The first 9 rows are patterns. Each new row is the sum of 2 different patterns, raised or lowered, with some noise. Before adding, each is slid sideways (what falls off one end comes back at the other) and multiplied by a number that may be negative. Names go in the order of the patterns.
Some rows, each with the names of its patterns after it:
.17,.16,-.05,-.05,.01,-.25,-.06,.04,-.18,.02,.11,.04,.00,.12,.01,.00,.00,.06,-.07,-.02,.02,.04,-.19,.02,.14,-.04,.08,.17,.05,.03,-.06,.01,.10,.13,-.02,-.12,-.13,.03,-.01,.06,.01,-.25	V
-.05,.04,.01,.00,.01,-.01,.05,-.01,.00,-.02,.04,.01,.01,.16,-.01,-.01,.04,-.01,.00,-.12,-.16,.07,-.01,-.04,.05,.02,.02,-.03,.00,-.04,-.05,.01,.06,.03,-.08,-.01,.00,-.08,-.16,-.06,.02,-.07	R
.03,.16,.00,.05,.08,.02,.18,.05,.07,.15,.10,-.19,.00,-.25,.05,-.01,-.05,.08,.01,.02,.10,-.03,-.03,.02,-.13,-.03,-.09,.06,.04,.04,-.12,-.06,.07,-.12,.02,.10,-.09,.08,-.20,.08,.20,-.01	U
-.11,-.02,.13,-.12,.07,-.09,-.07,.05,.08,.01,.04,-.03,.02,.15,.06,.02,.04,-.10,-.02,.02,-.01,.06,-.06,.03,.02,-.01,-.04,-.06,.12,-.02,.05,.05,.00,.02,.00,-.02,-.25,.25,-.01,.06,.00,.00	Y
-.03,.00,-.01,-.02,-.13,-.04,-.02,.12,-.04,.05,-.25,.08,.03,.06,-.04,.25,.06,-.15,.01,.06,-.03,-.01,-.06,-.04,-.06,.01,-.02,.10,-.06,.03,-.08,-.02,-.14,-.05,-.09,.06,.01,-.01,.01,.01,.14,-.14	Q
.16,-.11,-.01,.08,.16,-.02,.21,.13,.06,.06,.09,.00,.10,-.02,.05,-.01,.05,.23,-.05,.07,-.14,-.25,-.03,.05,-.02,.09,-.01,.04,.00,-.09,-.02,.05,-.07,-.12,.10,-.25,-.04,-.07,-.03,-.02,.07,.09	N
-.03,.02,.05,-.02,.03,-.05,.07,-.06,.00,.02,.00,.03,-.02,.08,.00,.04,.17,.01,.04,.09,.01,-.05,.02,-.12,-.01,-.14,-.09,.01,-.04,.03,-.04,.11,-.04,.01,.10,-.04,-.01,-.03,.02,-.06,-.04,-.14	S
-.07,.14,.01,-.04,-.12,-.18,-.02,.11,.00,.03,.22,-.01,-.12,-.03,.00,.03,-.05,-.03,.18,-.09,.00,-.08,-.07,-.08,-.17,.19,.06,.00,-.25,.04,.15,.00,.00,-.21,-.04,.01,.01,.09,-.04,-.04,-.22,-.08	H
.13,.00,-.03,.01,.06,.11,.04,.05,-.05,.04,.09,-.05,.25,-.07,.00,.01,.04,.03,-.09,.17,-.05,.04,.03,-.14,-.03,.03,-.01,-.01,-.05,.18,.07,.00,-.07,-.12,-.03,.08,.16,.03,.00,.22,-.07,.00	L

New rows, each followed by the names of its patterns:
-.16,.01,-.09,.10,-.14,-.07,-.11,-.13,-.20,-.12,.08,-.05,-.08,.03,-.17,-.07,-.05,.10,-.10,-.14,-.14,-.03,.02,.00,-.06,.02,-.08,.01,-.10,.03,-.02,-.04,-.15,-.18,.05,.01,.02,-.06,-.12,.01,-.06,-.18	Q H
-.03,.06,-.05,.07,-.02,.08,.08,.03,.27,.07,.07,.17,.06,.10,-.05,.05,.04,.09,.05,.07,.05,.02,.05,.11,-.10,.19,.04,.00,.10,.10,.10,.03,.08,.07,.08,.25,.07,.05,.19,-.08,.08,.10	S L
.12,.21,.19,.21,.27,.08,.11,.17,.01,.17,.08,.19,.12,.09,.24,.15,.15,.01,.06,.08,.02,.22,.12,.04,.25,.15,.11,.34,.14,.26,.23,.16,.25,.12,.21,-.01,.19,.17,.00,.32,.10,.16	S L
.10,.06,-.02,.08,.06,.24,.20,-.02,.14,-.05,.11,.08,.07,.10,.07,.20,.03,.12,.02,.05,.28,.14,.08,.17,.25,.18,-.04,.10,.14,.12,.19,.12,.03,-.01,.04,.12,-.07,.17,.07,.00,.09,.00	R L
-.11,-.10,-.10,-.10,-.03,.01,-.13,-.14,-.06,-.08,-.12,-.14,-.30,-.21,-.25,-.22,-.11,-.18,-.25,-.09,.03,-.20,-.17,-.06,-.30,-.18,-.15,-.21,-.18,-.13,-.24,-.17,-.06,-.10,-.16,-.12,-.15,-.12,-.20,-.13,-.11,-.24	V S
-.07,-.13,-.03,.01,-.15,.13,.04,-.01,.07,-.09,.15,-.11,-.10,-.02,.25,.05,.20,.00,.08,.23,-.04,.10,-.15,.04,.13,.16,.02,.42,.16,.02,.03,.09,.01,.18,.09,-.03,.14,.07,-.04,.24,-.05,.29	U Q
-.08,.18,.10,.23,.05,.06,.24,.09,.08,.01,-.07,.08,.16,.18,.19,.10,.29,.00,.05,.15,.15,.09,.05,.19,.16,.05,.18,.00,.23,.11,-.07,.27,.02,-.01,.09,.08,.06,.00,.09,.02,.07,.02	U L
-.02,.10,.17,.01,.01,.05,.06,.12,.02,.09,.00,.09,.06,.00,.19,-.16,.05,.06,.02,.07,-.02,.26,.17,.00,.07,-.01,-.03,.04,.01,.06,.01,.19,.14,.02,-.07,-.06,.10,.10,.14,.14,.19,.23	R L
-.18,-.13,-.21,-.18,-.40,.10,-.15,-.10,-.14,-.14,-.17,-.24,-.05,-.25,-.09,-.23,-.27,-.12,-.08,-.08,-.13,-.15,-.25,.02,-.08,-.10,-.14,-.10,-.13,-.21,-.15,-.06,-.21,-.12,-.16,-.17,-.20,-.19,-.05,-.11,-.13,-.09	Y Q
-.10,-.13,-.09,-.08,-.09,-.02,-.13,-.01,-.07,-.18,-.14,-.14,-.28,-.14,-.22,-.14,-.12,-.19,-.15,-.13,.01,-.08,-.13,-.04,-.17,-.13,-.02,-.18,-.23,-.12,-.18,-.14,.01,-.05,-.15,-.01,-.16,-.12,-.18,-.12,-.16,-.12	V S
.10,.15,.22,.13,.16,.13,.09,.12,.18,.11,.13,.17,.04,.09,.11,.08,.12,.14,.22,.23,.10,.15,.19,.29,.07,.23,.21,.17,.17,.13,.13,.19,.20,.16,.16,.06,.29,.14,.20,.07,.15,.16	Q N
.01,-.02,.01,-.01,-.05,-.10,.01,-.03,-.08,-.01,.11,-.02,.06,.01,-.02,-.01,-.07,-.03,-.07,.11,-.03,-.09,-.09,-.01,.04,.02,-.02,-.22,.07,.01,.08,-.10,-.05,-.18,-.03,-.16,-.15,.07,.01,-.05,-.02,.03	V Q
-.04,.01,.12,.06,.07,-.01,.11,.05,.07,.03,.31,.02,.01,.05,.00,-.16,.01,-.02,.18,.08,.00,.00,.11,.30,.06,.04,.10,.04,.06,.16,-.08,-.05,.23,.10,.12,.07,.20,.08,.27,.03,.21,.11	V Q
.06,.16,.02,.08,.21,-.04,.18,.05,.15,.24,.16,.23,.12,.15,.24,-.05,-.02,.13,.06,.22,.00,-.05,-.04,.03,.14,-.13,.28,.08,-.01,.20,.10,.09,.03,.01,.02,.01,.03,.04,.04,.20,-.15,.20	S L
.10,.09,.15,.17,.23,.02,.12,.05,.08,.10,.12,.08,.15,.34,-.11,.12,.05,.13,.08,.21,.12,-.07,.22,.04,.16,.17,.09,.03,.16,.08,.20,.14,-.02,.09,.08,.10,.15,.15,.09,.08,.08,.17	Y S
.10,.12,.18,.28,.25,.16,.26,.13,.16,.19,.12,.10,.13,.17,.18,.16,.16,.10,.13,.19,.09,.20,.10,.13,.11,.16,.15,.14,.34,.06,.16,.18,.00,.09,.14,.14,.12,.11,.28,.17,.09,.06	R L
.21,.01,.09,.09,.11,.02,.09,.04,.21,.11,.11,.10,.16,.24,.02,.25,.11,.10,.15,.01,.09,-.01,.06,.16,.14,-.12,.23,.17,.19,.06,.32,.14,-.04,.15,.22,.13,.03,.06,.09,.00,-.02,.05	R Q
.08,.07,-.10,.40,.21,.07,.09,.15,.10,.06,.37,.08,.20,.05,.09,.14,.24,.09,.17,.06,.15,.41,.11,.16,.03,-.18,.06,.16,.07,.22,.03,.15,.12,.01,.05,.08,.17,-.01,.21,-.03,.07,.07	Y N
.11,.06,.15,.16,.07,-.04,.19,-.04,.03,.20,.03,.07,.16,.19,.24,-.06,.19,.12,.24,.10,.16,.18,.16,.13,.15,.06,.28,.13,.13,.03,.06,.26,.11,.25,.00,-.11,.21,.09,.07,.25,.09,.11	N L
.17,.12,.20,.21,.15,.02,.11,.02,.21,.15,.10,.10,-.02,.15,.22,.13,.13,.23,.21,.05,.15,.17,.15,.12,.12,.23,-.11,.31,.08,.13,.08,.03,.17,.15,.22,-.10,.21,.16,.09,.17,.06,.12	Y H
.35,.12,.16,.22,.06,.14,.05,.06,.20,.23,.14,.30,.16,.29,.07,.13,.14,.27,.23,.09,.32,.15,.10,.35,.11,.36,.16,.01,.14,.16,-.05,.16,.03,.04,.16,-.01,.14,.08,.12,.05,.33,.24	U S
-.38,-.16,-.06,.09,-.20,-.09,-.43,-.08,.11,-.24,-.33,.14,-.04,-.29,.09,-.03,-.21,.00,-.21,-.27,-.23,-.13,-.27,-.06,-.19,-.12,-.28,-.10,-.25,-.21,-.26,.08,-.16,-.27,-.10,-.21,-.16,-.32,-.20,-.09,-.16,-.26	V Q
-.14,-.16,-.10,-.04,-.11,-.12,-.24,-.16,-.14,-.32,-.17,.08,-.18,.17,-.14,-.07,-.06,-.13,-.08,-.02,-.17,-.08,-.10,-.11,.00,-.03,-.07,-.11,-.14,-.15,.01,-.07,-.15,-.04,-.12,-.22,-.13,-.17,.07,-.24,-.30,-.04	U S
.00,-.07,-.20,-.05,-.04,-.21,-.01,-.13,.05,-.16,-.27,-.11,-.31,-.07,-.11,-.11,-.18,-.12,-.34,-.17,-.08,-.32,-.15,-.02,-.16,.13,-.09,-.10,-.04,-.20,-.10,-.02,-.16,-.07,-.06,-.19,-.02,-.08,-.05,-.12,-.18,-.12	U Y
.16,.05,-.04,-.03,-.15,.03,.26,.03,.07,.29,.01,-.14,.01,-.08,.04,-.14,-.08,.19,-.11,.05,-.09,.05,-.09,-.13,.28,.04,.01,-.24,.07,.11,-.01,-.09,-.21,.01,.06,.01,.13,-.07,.04,-.24,-.06,-.03	S H
-.02,.14,-.05,-.02,-.02,-.14,.13,-.09,.11,-.05,.00,-.06,-.13,.03,-.07,.01,-.08,-.09,.12,.07,-.02,-.04,-.12,-.03,.11,.11,.01,.00,.06,-.08,-.01,.05,.01,-.08,.01,.03,.04,-.02,-.02,.02,-.01,.06	Y L
-.16,-.07,-.09,-.17,-.12,-.34,-.03,-.02,-.01,-.14,-.11,-.06,-.22,.10,-.23,-.22,.04,-.04,-.13,.07,-.05,-.08,-.11,-.16,-.16,-.06,.00,-.15,-.16,-.21,-.11,-.13,-.20,-.03,-.10,-.21,.02,-.08,-.18,-.11,-.22,-.22	V L
-.09,-.02,-.16,.03,-.03,.13,-.01,-.15,-.07,-.08,.12,.26,.13,-.04,-.07,-.09,-.03,-.19,-.02,.13,.02,-.05,.02,.11,-.08,.07,.08,.04,.05,.04,-.02,.02,-.27,.03,-.01,.08,-.16,-.10,-.19,-.12,.07,-.04	N H
.00,-.05,.19,.11,.09,.13,.12,.03,.11,.07,.12,.06,.21,.19,.20,-.04,.08,.09,.01,-.06,-.08,.22,.04,.04,.12,.11,.19,.13,.09,.02,.11,.05,.27,.06,.06,.05,.27,-.13,.03,.25,.07,.04	R Q
-.03,-.21,-.01,-.09,-.29,.02,-.01,.08,.31,.02,.08,.09,-.09,.04,-.07,.02,-.05,.04,-.06,-.06,.13,-.09,.22,.00,.10,.05,.14,-.03,-.11,-.19,.09,-.04,-.02,-.20,.06,-.18,-.14,-.07,-.09,-.06,-.09,-.10	N S
.05,.13,-.08,.20,-.05,.05,-.03,-.12,-.05,.11,.04,.02,.01,.19,.20,-.06,-.04,-.06,.01,.10,.08,.04,.03,.31,-.04,.07,-.02,.09,.03,.09,.06,.30,.11,-.02,.01,.11,.10,.00,.21,-.05,.00,.06	Q L
.00,-.05,.14,.07,-.06,-.05,.05,-.07,-.05,.08,.03,.03,.02,-.03,.07,.00,.06,-.07,-.06,.10,-.01,.17,.27,.15,.03,.08,-.09,.08,.00,.18,.08,.05,-.02,.13,.02,-.06,.34,.08,.08,.09,.08,.02	Q N
-.16,-.08,-.15,-.23,-.27,-.08,-.03,-.01,-.09,-.12,-.18,-.10,.10,-.33,-.28,-.15,-.09,-.22,.05,-.08,-.21,.04,-.18,-.19,-.19,-.14,-.21,-.17,-.14,-.16,-.19,-.09,-.15,-.23,-.19,.05,-.14,-.27,-.09,-.24,-.27,-.21	V S
-.14,-.32,-.12,-.22,.09,.06,-.19,-.16,-.17,-.31,-.16,-.18,-.11,-.08,-.18,-.25,-.07,.03,-.15,.05,-.09,-.11,-.12,.02,-.30,-.31,-.24,-.01,-.14,-.06,-.24,-.15,-.21,-.26,-.25,-.21,-.21,-.21,-.22,-.12,-.18,-.16	V N
-.12,-.09,-.04,-.16,-.01,.05,.00,-.10,.08,.11,.00,.22,-.02,-.01,.00,-.05,-.05,-.18,-.14,.06,-.04,-.11,-.21,.00,-.29,-.16,-.12,-.23,-.12,-.06,-.21,-.03,-.03,-.04,.02,-.24,.13,-.02,.09,.23,-.04,-.05	N S
-.04,-.14,.04,-.08,-.07,-.10,.04,.04,-.03,-.08,-.12,.04,.01,.08,-.05,-.15,-.05,-.04,.08,-.13,-.06,.01,.15,.00,.30,.12,-.04,.16,-.04,-.04,-.13,.03,-.10,-.10,.03,.00,-.02,.03,.06,.02,.09,.16	V S
.06,.15,.15,-.04,.31,.21,.11,-.09,.15,.28,.14,.15,-.01,.10,.11,.12,.26,.11,.10,.00,.16,.11,.25,.18,.14,.01,-.02,.12,.23,.15,.14,.34,.13,.05,.09,.13,.16,.01,.12,.30,.04,.14	R H
-.01,.05,-.05,-.03,-.12,-.12,-.06,-.19,.07,-.13,-.17,-.10,-.21,-.13,.03,-.07,-.11,-.11,.01,.03,-.11,-.15,-.17,-.07,.03,-.07,-.04,-.12,.04,-.14,-.11,.02,-.06,.11,-.28,-.03,-.04,-.06,-.04,-.03,-.03,-.12	Y L
-.06,.04,-.10,-.08,-.06,.01,-.07,-.13,-.16,-.08,-.08,-.10,-.09,-.01,-.13,-.02,-.07,-.04,-.03,-.04,-.03,-.04,.01,-.04,-.03,.11,-.04,-.01,.12,-.05,-.10,.00,-.14,-.05,-.23,-.21,.00,-.09,-.05,-.05,.06,-.06	R S
-.02,.01,-.09,.00,-.12,.04,-.06,-.02,-.02,-.11,.10,-.16,-.03,-.07,-.07,.08,.08,-.02,-.16,-.04,-.09,.07,.11,-.04,-.08,.10,-.10,-.02,.04,-.11,-.08,-.04,-.02,.10,.00,-.01,-.06,-.04,.06,-.08,.11,-.07	Y L
.15,.17,.12,.25,.20,.13,.25,.05,.13,.21,.15,.04,.05,-.03,.14,.08,.04,.10,.21,.10,.20,.12,.08,.14,.03,.07,-.15,.34,.12,.17,.02,.07,.05,.01,.22,.07,.11,.07,-.08,.20,.29,.10	U Y
.16,.02,-.10,.13,.14,.09,.19,.13,.17,.06,.06,.08,.13,.07,.02,.19,-.05,.22,-.07,.10,.07,.17,.18,.30,.05,.04,.24,.20,.15,.31,.18,.12,.16,.16,.14,.18,.03,.13,.10,.13,.34,.10	Y N
-.08,.07,.02,-.03,-.01,.02,-.09,.21,.05,.10,.01,.04,-.05,-.08,.02,-.10,.01,.03,-.11,.08,.01,.06,-.01,-.05,.10,.11,.15,.17,.01,.01,.02,.02,-.02,.06,.03,.07,.04,-.02,.10,.05,-.03,.16	N S
.04,.06,-.01,-.03,.07,.19,.07,.11,.18,.10,-.03,.10,.08,.18,.07,.11,.16,.00,.08,.01,.02,-.08,.03,.23,.11,.08,-.10,.18,.20,.08,-.01,-.06,.02,.23,.03,.12,.00,.07,-.23,-.02,.11,.16	Q H
.11,.17,.20,.11,-.13,.20,.03,.19,.21,.02,.00,-.02,.02,.09,.15,-.04,.02,.01,-.04,.18,.17,.08,.12,.15,.14,.01,.06,.11,.15,.12,-.03,.20,.00,.05,.05,.04,.05,.02,.43,-.11,.10,-.09	Y H
-.22,-.17,.05,.00,-.19,-.25,-.33,-.06,-.19,-.10,-.13,-.36,.07,-.09,-.18,-.25,-.18,-.40,-.23,-.11,-.31,.10,-.26,-.10,-.20,-.03,-.13,-.05,-.13,-.20,-.11,-.22,-.04,-.05,-.38,-.19,-.02,-.22,-.04,.01,-.23,-.17	V Y
.02,-.08,-.14,.04,-.19,-.15,-.18,.02,-.05,-.18,-.11,-.12,.00,-.07,-.21,-.23,-.10,-.10,-.11,-.09,.00,-.07,-.22,-.20,-.23,-.06,-.04,.00,-.14,-.20,.05,-.10,-.11,.01,.01,-.14,-.16,-.07,-.02,-.06,-.09,-.16	H L
-.11,-.14,-.09,-.20,-.12,-.01,-.08,-.05,-.05,-.14,-.17,-.07,-.02,-.06,-.17,-.21,.01,-.15,-.22,-.11,-.13,-.22,-.21,.06,-.06,-.12,-.33,-.09,-.02,-.06,-.12,-.29,-.08,-.24,-.05,-.02,-.13,-.14,-.26,-.09,-.24,.03	H L
-.04,.08,-.11,-.04,.01,-.09,-.05,-.04,-.10,.03,.01,-.05,.06,.02,-.26,-.09,-.31,-.07,-.23,-.01,-.03,-.06,-.08,-.01,-.18,-.14,-.01,-.27,-.09,-.22,-.08,-.03,-.02,-.20,-.13,-.05,-.19,-.01,.02,-.16,-.01,-.32	U Y
-.21,-.19,-.04,-.05,-.20,-.21,-.30,-.20,-.19,-.07,-.20,-.13,.01,-.22,-.17,-.06,-.08,-.28,-.17,-.12,-.08,-.14,-.21,-.23,-.15,-.02,-.22,.05,-.36,-.12,-.13,-.11,-.17,-.09,.00,-.29,-.13,-.10,-.29,-.19,-.17,-.19	Q L
.07,.06,.10,.00,.14,-.02,-.11,.08,.03,.06,.01,.06,-.06,.04,-.18,-.02,-.06,.04,.01,.17,.07,.23,.17,-.07,.07,.02,.06,.03,-.13,.05,.07,.18,.11,.12,-.12,.10,.07,.09,.10,.34,.08,-.01	U Q
-.01,-.01,.12,.19,.09,.08,.09,.16,.15,.27,.12,.15,.00,.07,.05,.00,.03,.08,.10,.04,-.03,.05,-.10,.11,.02,.09,.07,.07,.03,.09,.03,-.14,.26,-.07,.15,.03,.16,.12,.07,.15,-.02,.08	Y N
.13,.15,.23,.24,.43,.24,.23,.43,.23,-.01,.24,-.07,.20,.17,.16,.31,.20,.22,.24,.16,.19,.17,.18,.11,.09,.24,.23,.23,.01,.20,.22,.08,.21,.19,.07,.26,-.02,.24,.33,.25,.24,.32	U L
-.11,-.17,-.16,-.13,-.23,-.10,-.16,-.13,-.13,-.14,-.07,-.06,-.16,-.17,-.11,-.18,-.22,-.15,-.13,-.18,-.11,-.08,-.15,-.10,-.15,-.02,-.08,-.13,-.07,-.06,-.08,-.19,-.08,-.11,-.20,-.12,-.13,-.12,-.13,-.13,-.10,-.07	R S
.04,-.01,.09,-.09,.03,-.09,-.02,.19,-.05,-.05,.12,.04,-.08,-.10,.15,-.08,.00,-.03,-.17,-.08,.00,-.04,.01,-.10,.13,-.01,-.04,-.16,-.15,-.10,.08,.11,.00,-.03,.16,.00,-.11,.06,-.02,-.06,-.03,-.04	Q L
-.20,-.14,-.05,-.13,-.10,-.27,-.15,-.16,.14,-.28,-.05,-.19,-.08,-.38,-.21,-.05,-.22,-.30,-.07,-.14,-.16,-.21,-.09,-.27,-.21,-.28,-.13,-.23,-.08,-.19,-.02,-.14,-.07,-.24,-.29,-.12,-.20,-.09,-.16,-.01,-.16,-.15	Q N
-.06,.00,.01,-.21,-.05,-.01,-.08,-.06,.04,.15,.18,-.03,-.06,-.09,-.06,.06,.12,-.02,.01,.20,-.07,.05,.12,.04,-.06,-.01,.03,.15,.05,.01,.01,.02,.03,.00,.18,.03,-.04,-.08,.04,.01,-.16,.14	U L
.14,.26,.24,.08,.36,.22,.23,.22,.22,.11,.05,.01,.32,.19,.11,.09,.29,.04,.05,.17,.16,.08,.17,.09,.17,.14,.15,.13,-.02,.22,.09,.28,.36,.08,.13,.20,.07,.18,.14,.25,.35,.14	R N
-.06,-.14,-.04,-.10,-.02,-.08,-.22,-.04,-.10,-.09,-.14,-.06,-.29,-.13,-.16,-.10,-.12,-.13,-.07,-.01,-.19,-.05,-.04,-.01,-.11,.00,.02,-.08,-.07,-.04,-.08,-.01,-.17,-.06,-.13,-.09,.05,-.14,-.06,-.17,-.12,-.25	Y N
.22,.01,-.13,-.08,.06,-.09,.08,.16,-.05,-.14,.02,.04,-.10,.11,.07,-.08,.04,-.01,.06,-.04,.00,.02,.08,.11,.06,-.09,.06,-.16,.08,.02,-.08,.10,.02,.10,-.10,.08,.09,.03,.16,-.03,.03,.00	Q L
.02,-.04,-.04,-.10,-.07,-.11,.03,.03,-.05,-.05,.03,-.06,-.10,.01,-.07,-.17,-.05,-.04,-.05,-.04,.01,-.09,.05,.00,.02,.12,-.08,-.03,-.06,.00,-.11,-.07,.03,-.14,-.01,-.03,-.10,-.07,.01,-.02,.03,-.05	S L
-.38,-.03,-.04,-.10,.01,-.07,.08,.10,-.07,-.12,-.11,-.19,-.02,-.02,.03,-.01,.14,-.20,-.10,.10,-.16,-.06,.05,-.09,.10,-.21,.06,.10,-.03,.03,.06,.12,-.05,.02,-.02,.14,.02,-.05,.20,.01,-.20,-.02	U L
.22,-.04,.07,.17,.15,.09,.02,-.11,.25,.04,.07,.18,.13,.16,.06,.19,.08,.10,.29,.18,.18,.12,.10,.05,.06,-.17,.04,-.01,-.05,.06,.10,.15,.07,.23,.06,.16,.20,.08,.08,.12,.13,.07	R S
-.05,-.07,-.05,-.08,-.03,.04,-.12,.01,-.05,-.04,-.12,.07,-.16,-.18,.00,-.07,-.19,-.06,-.10,.06,-.10,-.13,-.13,-.02,.07,.04,.00,-.03,-.06,.09,.16,-.15,-.09,.01,-.05,-.03,.06,.00,-.18,.03,-.06,-.16	V S
.15,.29,-.04,.13,.26,.17,.17,.13,.29,.32,.16,.21,.24,.20,.15,.22,.13,.30,.33,.15,.29,.10,-.20,.11,-.02,.15,.19,.08,.22,.14,.08,.18,.14,.06,.06,.11,-.08,.03,.13,.14,.15,.09	U N
-.33,-.06,-.18,.03,.08,-.07,-.16,-.07,-.23,-.11,-.15,-.27,-.01,-.08,-.21,-.03,.01,-.08,.29,-.14,-.03,-.04,-.14,-.19,-.22,-.23,-.01,-.06,-.13,-.27,-.15,-.34,-.15,-.15,-.16,-.11,.05,-.14,-.11,-.09,-.05,-.19	R N
-.14,-.19,-.20,-.13,-.07,-.13,-.31,-.11,-.05,-.20,-.11,-.14,-.34,-.13,-.28,-.17,-.11,-.07,-.13,-.15,.01,-.24,-.09,-.15,-.11,-.06,-.11,-.13,-.10,-.22,-.08,-.18,-.19,-.08,.03,-.01,-.09,-.22,-.23,-.09,-.05,-.29	V L
-.09,.01,-.09,-.05,-.05,-.01,.08,.06,.01,-.13,.01,.05,-.14,.17,-.14,-.09,-.06,-.06,-.04,-.17,.10,-.14,-.04,-.05,-.31,-.09,-.03,-.10,-.08,-.11,.17,.10,-.11,-.14,-.17,-.13,-.01,.07,-.02,-.07,.16,-.11	R L
.06,.12,.28,.15,-.08,.09,-.05,.20,.09,.09,.09,.11,.16,.11,.25,.01,.09,.00,.08,.04,.04,.23,.07,.02,.06,.01,-.02,.11,.14,.01,.09,.07,.19,.20,.01,.00,.16,.14,.23,.15,.09,.37	U L
.05,.06,.13,.14,.15,.08,.13,-.06,.13,.12,.03,.09,.07,.11,-.01,.14,.09,.06,.24,.15,.15,.12,.10,.10,-.02,.03,.13,.11,.22,.12,.03,-.02,.06,.11,-.11,.15,.08,-.09,.09,.11,.03,.05	S L
.05,.19,.06,.01,.04,.10,.10,.15,.33,-.23,.20,.14,.08,.09,.21,.01,-.03,.24,-.04,.20,.22,.08,.04,.17,.08,.13,.10,.01,.02,.08,.08,.22,.04,.10,.19,.04,.20,.17,.12,.13,.11,.17	V Y
-.09,.09,-.12,.12,.16,.09,.05,.07,.13,.00,.11,.05,.07,.23,.16,-.03,.11,.07,.09,-.05,.01,.09,.16,.36,-.06,.03,-.08,.06,.09,-.01,.16,.00,.07,.04,.18,.13,.00,-.06,.06,.02,.15,.05	Y L
-.09,-.13,-.14,-.10,-.19,-.13,-.17,-.11,-.24,-.22,-.08,-.17,-.15,-.06,-.08,-.14,-.08,-.13,.00,-.02,-.14,-.15,-.21,-.09,-.21,-.08,-.14,-.30,-.03,-.06,-.14,-.17,-.09,-.22,-.07,-.09,-.23,-.16,-.07,-.13,-.10,-.12	V S
.05,.03,.04,.08,.04,-.03,.09,-.01,.01,.02,.01,-.15,.03,.18,-.01,.06,.21,-.05,.09,-.01,.04,.10,.13,.06,-.15,-.06,.04,.01,.16,.05,-.20,.19,.19,.01,-.10,.01,-.18,.02,.13,-.10,.01,.06	V L
-.05,-.02,-.09,-.08,-.07,-.12,-.12,-.20,-.13,-.18,-.19,-.04,-.08,-.18,-.15,-.08,-.16,-.17,-.14,-.12,-.22,-.15,-.11,-.07,-.17,-.06,-.13,-.09,-.13,-.15,-.13,-.14,-.12,-.14,-.10,-.14,-.16,-.15,-.14,-.08,-.25,-.18	R S
.32,.12,.52,.22,.19,.31,.24,.12,.25,.18,.28,.16,.24,.32,.13,.29,-.03,.11,.06,.20,.13,.26,.17,.11,.29,.02,.15,.22,-.04,.01,.28,-.10,.09,.04,.26,.19,.21,.18,.20,.02,.20,.35	N L
